All rows are made from the same 11 directions, up to rounding. Whole rows:
[[  1.2  -7.5   0.1  -8.1 -23.9 -16.2  -9.2  -8.2  31.3 -12.3   9.9  10.9
  -18.7  -1.8  -8.1  -4.1  -4.1  -3.7  -4.2   3.9 -18.7   8.8   2.1  -0.2]
 [-12.6   8.2  -3.2 -16.0   2.8 -14.9   2.3   2.5 -22.6   9.2  -9.6  31.1
   10.6  -1.3  17.9 -17.2 -14.7   0.9  -2.0   1.5  -6.1  -3.9  11.0 -21.1]
 [-39.1  -7.9 -17.5 -38.6  15.8   4.6  26.5 -19.2  -6.7 -20.6 -25.7   6.5
   23.3  23.1 -11.5   0.6 -23.2  15.1  17.2  39.8   5.8  52.7  -2.0  -4.7]
 [ -4.5  17.8  23.5  -6.6 -13.5 -18.7  -6.3   8.9  17.4 -10.7  25.9  20.7
  -29.7  20.3 -26.7  14.9  10.5  24.2 -14.6  14.9  -3.7   7.6 -13.2  24.9]
 [  0.0  -7.6 -28.1 -31.2   1.3 -10.7 -22.6  15.2  -3.2 -17.9  -8.8  21.3
   13.0 -12.4 -14.4  12.4  44.3 -14.9  25.6   0.5 -16.8  10.9   3.9   0.7]
 [-25.7  -7.6  35.4 -18.8  10.2 -23.5  10.6 -10.4  17.6 -19.5  25.9  32.0
   -5.3   3.1   1.0  -0.3 -43.5  28.3  15.5  15.7 -22.2   5.1   1.8   3.0]
 [-22.4  -0.8 -12.6  -2.1   6.0   8.4  32.8 -21.4  -1.1  -5.4 -23.6 -26.6
    0.7  35.5  -6.9 -18.8 -11.7   7.0 -27.1  59.1   9.3  60.3  -7.8  -1.6]
 [-38.2   8.0 -43.9 -20.1 -19.0  42.2 -19.9  -6.0   1.8  -4.7 -14.8  15.1
   24.1  32.0  13.0  -8.4  21.9 -26.6 -11.5   4.0  10.3  18.3   5.5   1.7]
 [  0.3  20.5  -6.2 -23.8 -25.3 -26.3  -2.5   1.9  -4.7   5.4 -11.2  36.1
  -11.4   4.0  -6.5   2.0 -14.6   9.5  -3.9 -10.0   2.4   4.0   2.1 -17.4]
 [  6.2   4.0  17.7  18.9   3.8  13.0  -3.3  11.8  15.2 -19.9  19.7 -12.2
    4.2  28.1  -6.8  35.2  -0.9   8.4   7.5  -5.4 -10.5  10.3  -3.7   1.5]
 [ -5.7  -3.6  18.8  15.2  41.0 -12.5  12.7  -6.8 -10.3   4.3   8.4 -12.7
   -1.9 -13.8  22.4 -32.0  14.9   1.3  -6.0  45.5 -12.6  13.1 -10.3  11.9]
 [ -2.7   8.4   2.2   8.9   0.3  -4.1  30.4  18.4 -45.6  24.0 -19.6  -8.3
   -0.8  29.7  -8.5 -14.0 -21.2  15.9 -51.2  21.1  15.0   2.4  14.9 -20.5]
 [ -7.9 -10.8 -10.8 -14.5 -38.4  -5.8   0.8  -7.3  11.4  15.8  -5.3  12.5
  -24.5 -12.4  -6.8 -20.7 -31.9  -1.9 -30.3 -14.3  10.8 -20.7  15.2  -5.2]
 [ 10.1  10.3 -13.7  -0.1  21.8  -3.7  -1.3 -29.0   8.3  18.3 -19.7 -11.7
   -8.5 -62.2  41.1 -16.3   0.2 -14.1  35.1 -12.7  24.3   4.5 -25.8   2.1]
 [ 19.9  62.2   3.0  31.1 -11.7  13.6 -17.2   5.8  -7.7  19.6   0.0   3.4
   -5.1  27.7  25.2  16.8  24.6  -3.7 -10.1 -23.9  23.5   1.9 -24.8  -3.9]]

The start of a row, then its end:
[ 10.0 -10.3  -6.2  -3.5  12.2  -8.2 -15.7   0.5  -8.6   4.8   0.7   7.4
  10.4 -34.3  10.8 -15.6  29.0 -17.9  20.7  -9.7 -11.2 -24.1]
[2.7 4.7]
[ 24.7 -35.0 -17.3   8.2  28.2 -34.2  -8.5  -4.2  -2.9  -1.8 -11.2 -13.7
   9.1 -55.3  33.0 -47.8  38.3 -42.5  13.4  28.9 -51.1  10.0]
[ 12.3 -23.3]
[ 50.2  41.7  23.4  38.2   3.0 -41.9 -11.6 -27.9   2.4   2.7   1.9  11.4
  13.6   4.9  43.2 -23.5  24.2 -18.1  30.9   0.1 -42.1  13.2]
[-19.9 -33.2]
[-21.7  -3.7  13.4  20.5   1.1  30.4  -0.8   4.6  15.8 -21.2  23.5  -9.4
  14.6  52.7   7.1   9.9  -7.8  -0.6 -17.9  17.7 -19.4  17.8]
[7.8 0.1]
[-16.3 -22.0  32.8   8.8   6.2  17.6  -1.2 -12.9  17.0  -9.6  35.1   3.4
  11.4   2.3   2.4  -3.8 -25.4   8.1  13.8 -13.1 -10.9 -38.0]
[ 7.8 20.6]
[-18.9 -43.6  17.7 -10.9  -9.8  -4.9   1.3  -1.6  36.4 -17.1  30.9   0.4
 -24.2 -14.3 -21.6  -6.2 -26.0   9.3 -12.8  10.1 -18.7 -15.2]
[15.1 21.9]
[ -2.5  12.8  42.5   2.2  48.2 -22.9  15.9  10.1   0.7 -10.0  20.7   4.3
 -14.0 -18.7  11.4  28.7 -23.5  37.6  29.0  11.9   0.1  15.5]
[-21.5   8.3]
[ 22.1  31.3  -6.6   0.1  -3.5 -16.2   7.6 -42.9 -19.9   5.6 -32.5  13.4
  40.0  15.6  16.3 -20.2   2.9  -8.9  43.2  -5.7  -4.5  14.4]
[-13.8 -28.6]
[-31.0  40.1  20.1 -11.1   9.7  -4.3  -1.2  10.2 -26.4  18.3  12.7  44.7
  -6.2  16.4  18.6  -9.0  -6.0  23.4 -19.1   7.7  18.4 -11.9]
[-8.9 11.8]
[-18.0   4.2 -17.7  -6.8 -20.2  22.7 -16.8   4.2  13.9  -4.7   2.0  12.7
   3.4  15.6  11.4   7.6  -4.3 -12.8  -9.1 -14.8   1.7   2.5]
[ 7.9 -6.2]
[-12.6  28.6  -0.1  14.0 -22.8  45.6  11.4 -32.9  15.9   2.9  -8.1 -15.4
  11.7  47.2   4.6  17.3 -36.8   9.3   2.5 -21.2  39.1  11.7]
[-16.8   2.7]
[ 27.8   3.8  -2.0  -6.6  -1.6 -51.8 -19.3  34.9  -6.6   1.8   5.9  18.8
 -32.0 -28.7 -12.1  -3.6  49.5  -5.8 -16.5  15.3 -27.9   2.4]
[ 1.6 -2.7]
[ -5.7  10.8   7.4  20.7 -22.7   5.5 -30.6  11.6  44.4  -7.4  36.8   4.5
 -37.8  12.2  15.8  -1.9  23.5 -14.2 -39.4   9.9 -18.5   8.4]
[-5.5 16.1]
[-34.4  -0.4  18.1  13.1  24.0  17.1  24.9  -1.6 -10.1  13.8   7.8 -11.1
  -7.5  10.7  27.0 -21.8 -38.2  15.0 -36.5  30.1  14.7   6.6]
[1.8 4.1]
[ -5.6  -2.1  18.2 -15.5  -6.9 -24.4   4.0  34.6 -24.6   1.0  11.8  33.6
  -5.6  13.7 -22.6  10.8 -18.4  23.7 -20.8  -4.0 -12.4 -22.4]
[ 22.8 -11.3]
[ 14.2 -36.7 -23.6  -2.5   0.3   4.4  24.3   3.4  14.5   7.5 -25.5 -56.4
 -34.9 -46.4 -25.0  12.6 -23.2   2.4 -13.2  -0.4  32.1  13.6]
[0.1 3.6]
[ 37.1  -8.0 -31.8  16.8  -2.7   0.7 -27.7  46.6  20.0  -6.0  -6.7 -27.0
 -23.2 -38.0  17.1  44.4  22.5 -30.3  -1.2 -33.6 -10.7  15.7]
[  7.5 -30.9]
[-13.6   5.9  22.9  11.6  35.0  -0.6   9.3  33.1  -9.7   8.7  19.3  -9.0
 -29.3 -13.0  12.0  12.6  -6.0  22.2 -27.9  19.5  13.5   3.5]
[-7.1 15.3]
[ -2.9  -2.6  -9.5 -21.5  -8.2  -2.1  -8.8 -10.8   5.5  -3.7  -5.2  18.0
   8.1 -15.1  -4.0   3.6  -2.5  -2.6  27.6 -20.3   3.5 -10.9]
[-0.4  2.1]
[-32.5   9.2  20.1  11.8  34.4  41.8   5.5 -22.4   6.9 -11.4  15.9  -3.3
  33.9  19.3  37.6   9.5 -26.2   7.2  34.2  -3.0   8.9   5.1]
[-13.1  10.2]
[ -6.3  -8.0  -9.1 -16.5  -0.3 -15.6  -1.3  21.2 -24.4  10.4  -4.7  14.5
  -8.0  -9.1 -14.4 -16.5  19.4   0.1 -25.7  15.3  -1.9 -11.7]
[12.7  4.3]
[-15.2  10.9  -0.7 -11.8  16.9  -4.3  10.0   3.7 -12.0  -7.4  -8.1  10.0
   9.3  14.5   5.6   7.1  -6.5  11.1   5.6  19.8  -0.6  28.7]
[-4.0 -8.8]
[  5.2 -10.1 -41.4 -17.9  -5.4  14.0   9.7  31.6 -25.9   7.6 -37.2 -23.1
  -2.5  -5.2 -31.9  29.5   6.9  -0.1 -15.7  -9.8  33.0  11.6]
[10.3 -9.9]
[ -1.1  18.4 -10.2   9.5  -0.5  21.2  -1.6  14.5 -25.0  16.6 -13.8   5.0
  18.8  10.7  28.2  11.4 -20.4  -6.2  -4.4 -32.5  15.8 -12.8]
[ 10.6 -29.7]
[-13.7 -17.9 -15.9  -0.4  21.6  44.0   3.0  18.7 -22.0   1.6  -7.4 -24.9
  24.1  -0.5  -8.3  20.9   8.7  -2.9   5.2 -13.5  25.8 -15.9]
[ 7.8 13.6]
[ 38.8  11.9  24.8  16.3  37.3 -44.4  10.6  30.3 -26.1   7.1   1.1  -9.8
 -17.7 -29.3  -1.8  16.2  17.9  17.9   8.0  10.4  -9.2   5.2]
[-11.5  -8.9]
[-39.8 -20.7 -26.4  -8.7  -3.4  43.2  -8.9  61.9   3.0  -3.0   9.9 -14.1
 -27.5  11.2 -10.6  34.5  -1.6   0.1 -63.7   4.8  21.3   7.9]
[22.9 10.5]
[  6.1   4.0 -17.6  17.6  33.0  24.4 -15.5  34.8 -58.8  22.8  -6.3 -15.0
  27.4  -1.9   4.0 -16.4  84.3 -23.9 -19.0  10.9   9.8 -29.7]
[ 3.6 21.0]
[-11.6 -20.8   7.7  18.5 -25.9  22.7  -1.9  36.7  30.1 -22.0  25.5 -12.3
 -14.7  43.3  -5.9  37.5 -44.5   3.5 -44.7  -9.4 -22.4  10.6]
[ 31.3 -25.2]
[-14.5  23.2 -15.8  -0.8   5.3  24.0  -5.0   4.9  -6.3   0.2  -7.9  -4.2
   4.6  22.9   3.7  11.3  25.3  -2.0  -7.8  11.7  20.9  24.2]
[-14.7  11.9]
[ 10.4  10.8 -16.0  14.1  36.2  15.4   8.1  25.5 -18.3  18.2 -24.4 -26.4
  -2.0 -40.8  46.5  31.3 -26.8  -3.9  12.8 -30.3  30.3  11.1]
[ -4.2 -32.8]
[-13.5 -15.5   0.3 -22.6  -0.6 -10.0  -8.0   3.1   6.0 -17.3  10.2  21.5
   5.7   0.1 -15.1  -0.4   9.0   1.7  10.9   9.5 -19.8  -0.9]
[8.0 8.4]
[ 21.2 -15.2  34.7  28.3 -10.2  27.6   4.2   0.9  16.0 -21.3  25.5 -20.1
  27.2  32.5 -23.1  51.2 -41.1  15.7  33.3 -53.8  -8.2 -35.5]
[11.9 -6.5]
[ -3.0  24.9  -3.6   0.6 -11.2   3.0 -13.0   0.3   9.2   1.5   2.1  15.8
  -5.8   8.9  17.2   8.0   0.3  -3.2  -0.9 -11.2   4.1   8.4]
[-7.9 -6.3]
[-14.6   0.4 -14.5 -19.0  12.8  -6.0  -8.4   0.7 -17.6   9.0 -11.3  29.2
  16.9 -26.2  35.1 -18.3  -7.0 -13.4  15.5 -10.0  -5.6  -9.9]
[ 10.4 -19.8]
[  7.5   5.1 -18.7  10.4  -3.2   4.7 -25.2  35.9  -8.4   6.2   1.5   5.7
  -2.6  -5.3  23.0   5.4  27.2 -24.8 -21.6 -12.9 -13.0  -5.3]
[ 14.2 -19.4]
[  5.2  11.1  13.3  -4.6  17.6 -14.2  -5.3 -12.6   2.8  12.4   8.1   7.4
 -17.0 -43.0   7.9  -9.2  14.9   7.5  22.4  -5.0  16.7 -18.3]
[-23.8  29.1]
[ 11.2  -2.0  17.9  24.8  16.8  18.2  -4.4 -21.9  19.2 -24.9  19.8 -29.2
  21.0  25.6 -15.1   7.6  43.7  -3.7  29.4  20.1 -14.5  13.1]
[-22.3  33.7]
[ -3.6 -15.0 -16.9 -35.8   4.6 -27.8  15.7  21.1  -5.8  -3.4 -22.6   7.2
 -20.8 -31.6 -16.3  20.8 -30.6  16.6   2.3   2.2   7.8  22.4]
[  9.1 -20.2]
[ 11.2  20.9   6.3  -6.2   3.6 -33.7   6.5   0.1 -28.0  28.4  -8.8  13.0
 -23.7 -21.7  -8.4 -29.1  24.1  11.3 -19.2  17.9  16.9 -12.5]
[-13.8  15.7]
[-14.2  -5.7  13.6  12.5   4.5  19.6  -5.1  52.0 -10.6 -18.9  23.8   7.1
  14.5  47.8  -1.0  41.1 -16.6   8.9 -24.1  -7.3 -23.8  -0.8]
[ 29.1 -22.7]
[  1.1 -33.3 -40.0 -19.6  14.0  10.1  -1.3   4.1  23.1 -20.2 -20.2 -38.8
 -10.8 -36.2 -21.5  20.4  29.9 -14.8  17.9  17.4   8.5  40.3]
[-8.6 15.9]
